There are 5 ways to turn a row about zero (a turn may also mirror it). The second row of each pair is the first, turned, with some noise. The first 35 pairs use one turn. New pairs use 2 turns, one after the other, and a turn may come again.
In the rows, 128 means zero.
Some pairs, each with its turns in order after it:
[132  98  83 133 130 134]
[ 88 119 123 155 156 120]
T

[114 209 209 161 136 120]
[ 99  84 151 153  89  39]
Z

[120 165 141 135  87 115]
[148  90 121 132  95 149]
N

[122 126  86 107 134 163]
[172 127 124 126 142 165]
H

[140 104  83 116 132 156]
[116 168 129  90 153 130]
N

[127 111 125 105 119 109]
[118 117 107 122 154 123]
N

[143 141  90 118 118 134]
[108  99 100 141 120 120]
D

[154  86 104 141 105 149]
[ 80 147 117  81 120 134]
N

[101 143 140 123  81 131]
[150 111  97 119  90 126]
N

[136 149 174 128 117 110]
[ 91 112 125 159 110 106]
H

[138 127 126  96 168 108]
[114 100 169 126 139 159]
H

[127 201 143 129 156 134]
[ 99 113 157 119  66  97]
Z

[137 132 101 124  56 121]
[ 99 170 110 135 114  70]
T

[123  87 129  63 153 192]
[171 145 152 172 186 177]
H

[131  93 142  98 110 107]
[ 93 108 108 100 107 119]
T

[168  76 120 127 146 163]
[121 107 155 100  84  93]
D

[124 178 123 117 132 153]
[155 161 160 104 146 125]
T

[158 119 113 148 125 127]
[109 139 127 160 118 140]
T

[150 166 107 104 108 108]
[ 93 159 139 150 105 141]
Z

[141 120 151 168 128 115]
[133 149 133  95 109 159]
D

[106 116 109 135 113  79]
[126 119  73 141 132 119]
T

[148  60 132 144 119 124]
[ 89  88 120 160 101 127]
T

[128 194 151 110 118  49]
[ 89  62 148 136  53 111]
H

[129 169  74 127 172 161]
[118  45 116 127 152 139]
D

[108 115 128 134 128 169]
[177 130 137 116 122 117]
Z

[133 141 144 131 169 108]
[156 116 143 125 130 158]
D

[115 126 100 122 164 131]
[117  87 150 146 127 141]
D

[133  90  88 102 122 137]
[112 154 107  89 157 133]
N

[ 55  79 169 203 163  93]
[135  80 114  72 206  52]
Z

[ 90 106 121 129 166 130]
[123 160 151 116 127 163]
H

[115 110 130 103 138 128]
[138 132  95 116 127 135]
Z

[151 145 138 190 108 113]
[107 106 185 154 160 110]
Z

[117 126 162 144 112 130]
[126 120 117 147  99 110]
N

[179 118 150 166 128 107]
[140 145 118  91  78 149]
D

[144 137 179 127 131 107]
[ 88 118 139 157 128 111]
H

New pairs. What belongs after each?
[155  93 131 114 141 101]
[ 81 130 140 139 153 104]
T D

[105 133 122 138 172 139]
[124  90 152 123 112 141]
D T

[117 128  74  73 131  63]
[ 72 157 128 146  66 178]
D N

[175 110 129 109 117 136]
[121 136  77 123 125 124]
N Z

[ 92 126 127 141 127  58]
[111 153 135  84 159 173]
T N

[118 109  56  62  47 114]
[ 69 171 128 154  35 173]
H T

[208 166 160 125 129 115]
[100 141 206 159  98 151]
H D

[140 209 131  91 121 158]
[116  68 150 146  61 141]
D D

[121 154 101 119 150 125]
[134 127 153 118 147 161]
T T

[ 90 101 135 136 133 132]
[163 117 149 128 100 132]
H N

[173 144 125 130 123 209]
[120  99  84 110 207 122]
D N

[134  96  56 135  89 119]
[ 96 116 146 148 155 207]
T D

[187 122 105  97 112 133]
[136 157  69 135 149 140]
Z H

[146 167 130 112  47 122]
[ 85 154 109 133  54 145]
H D

[127 137 149 126 150 105]
[128 155 108 110 146 118]
Z Z

[103  68 113  83  69 108]
[140  92 127 187  90 187]
D N

[164 141 132 175  99 140]
[173 146 114 160 134  94]
N Z

[ 76 120 140 145 118  70]
[158  74  95 121  82 127]
H N

[118 111 144 163  52  89]
[159 111 120  76  80  71]
T H

[128 114 100 131 113  74]
[153 164 124 109 158 165]
N H

[118  52 152 132 133  99]
[ 88  92 106 163 140  81]
T T

[117 123 170 101 158 161]
[162 151 153 133 115  81]
T D

[ 94 157  47 124 145 134]
[143 160 179 176 178 135]
T N

[185 112 209 156 147 116]
[ 86 181 158  99  72 169]
H H

[175 150  74 135 112 132]
[ 89 116 103 151 161  80]
D T

[129  70 120 149  89 131]
[130 126 106 114 180  85]
N T

[171 120  99 133 147 209]
[ 57 168 114 171 114 143]
T H

[116 155  80 131 191 108]
[ 87 109 175  77 129  94]
H T

[118 145  91 121 130 134]
[167 110 132 123 114 119]
Z N

[133 126 132 113 147 126]
[127 141 133 140 120 108]
H N

[ 99  96 156 120 151 133]
[179 134 153 121 121 123]
H T

[ 99 142 119  92  91 131]
[125  86  93 113 102 119]
Z H

[121 124 119 141 166 122]
[136 142 145 105 131 103]
D D

[141 122 124 112 126  47]
[123 137 150 100  61 162]
D N

[131 116 136 160 134 146]
[156 141 119 127 124 104]
N T

[ 93 158 110  75  72  68]
[ 77 172 140  60 174 122]
N N

[116 115 124 112 156 140]
[142 125 162 127 127 113]
T D

[ 78 200 134 127 121 171]
[102 131 167  81 162 195]
D H

[140  94 117 111 184 171]
[118 113 123 128 103  58]
Z D

[125 138  66 117 129  90]
[140 131  83 182 125 157]
H Z

[133 135 126 156 139 112]
[156 113 141 129 133 109]
N Z

[103 209 118 167 160 121]
[112 137 166 188  69 103]
Z H

[166 157 124  93 122 130]
[192 114 133 124 118 119]
T N

[176 156 116 111  96  77]
[153 186 139 120 175  96]
T T

[141 127 136 171 137 126]
[101 130 139 125  91 132]
T N

[137  70 201 171  92 160]
[119  52 136 190  75 150]
D H

[136  93 122 162 165 133]
[170  96 145 113 164 128]
T Z

[157 152 167 140 126 127]
[140  98  99 147 153 118]
H T

[166 130 137 134  75 110]
[ 83 131 112 123 181 135]
H Z

[140  58 131  93 140 138]
[129 115 187 174 129  98]
H N

[145  61 116 137 113 130]
[142  83 102 154 135  94]
T T

[164 117 118 165 123 206]
[152 194 141  76 154 165]
T D

[120 163 112 109 157 130]
[156 106  96 106 114 121]
Z N

[122 130 149 120 209 110]
[125  98 160  99 118  65]
T D

[132 103 173 130 130 159]
[132 150 142 162 131  85]
T H

[156 125 127 115  92 131]
[137 149  89 137 126 135]
N Z

[116 152 146 129 139 117]
[123 132 155 137 132 149]
D T

[132 135 130 152 112  80]
[120 116 122  89 126  90]
Z Z

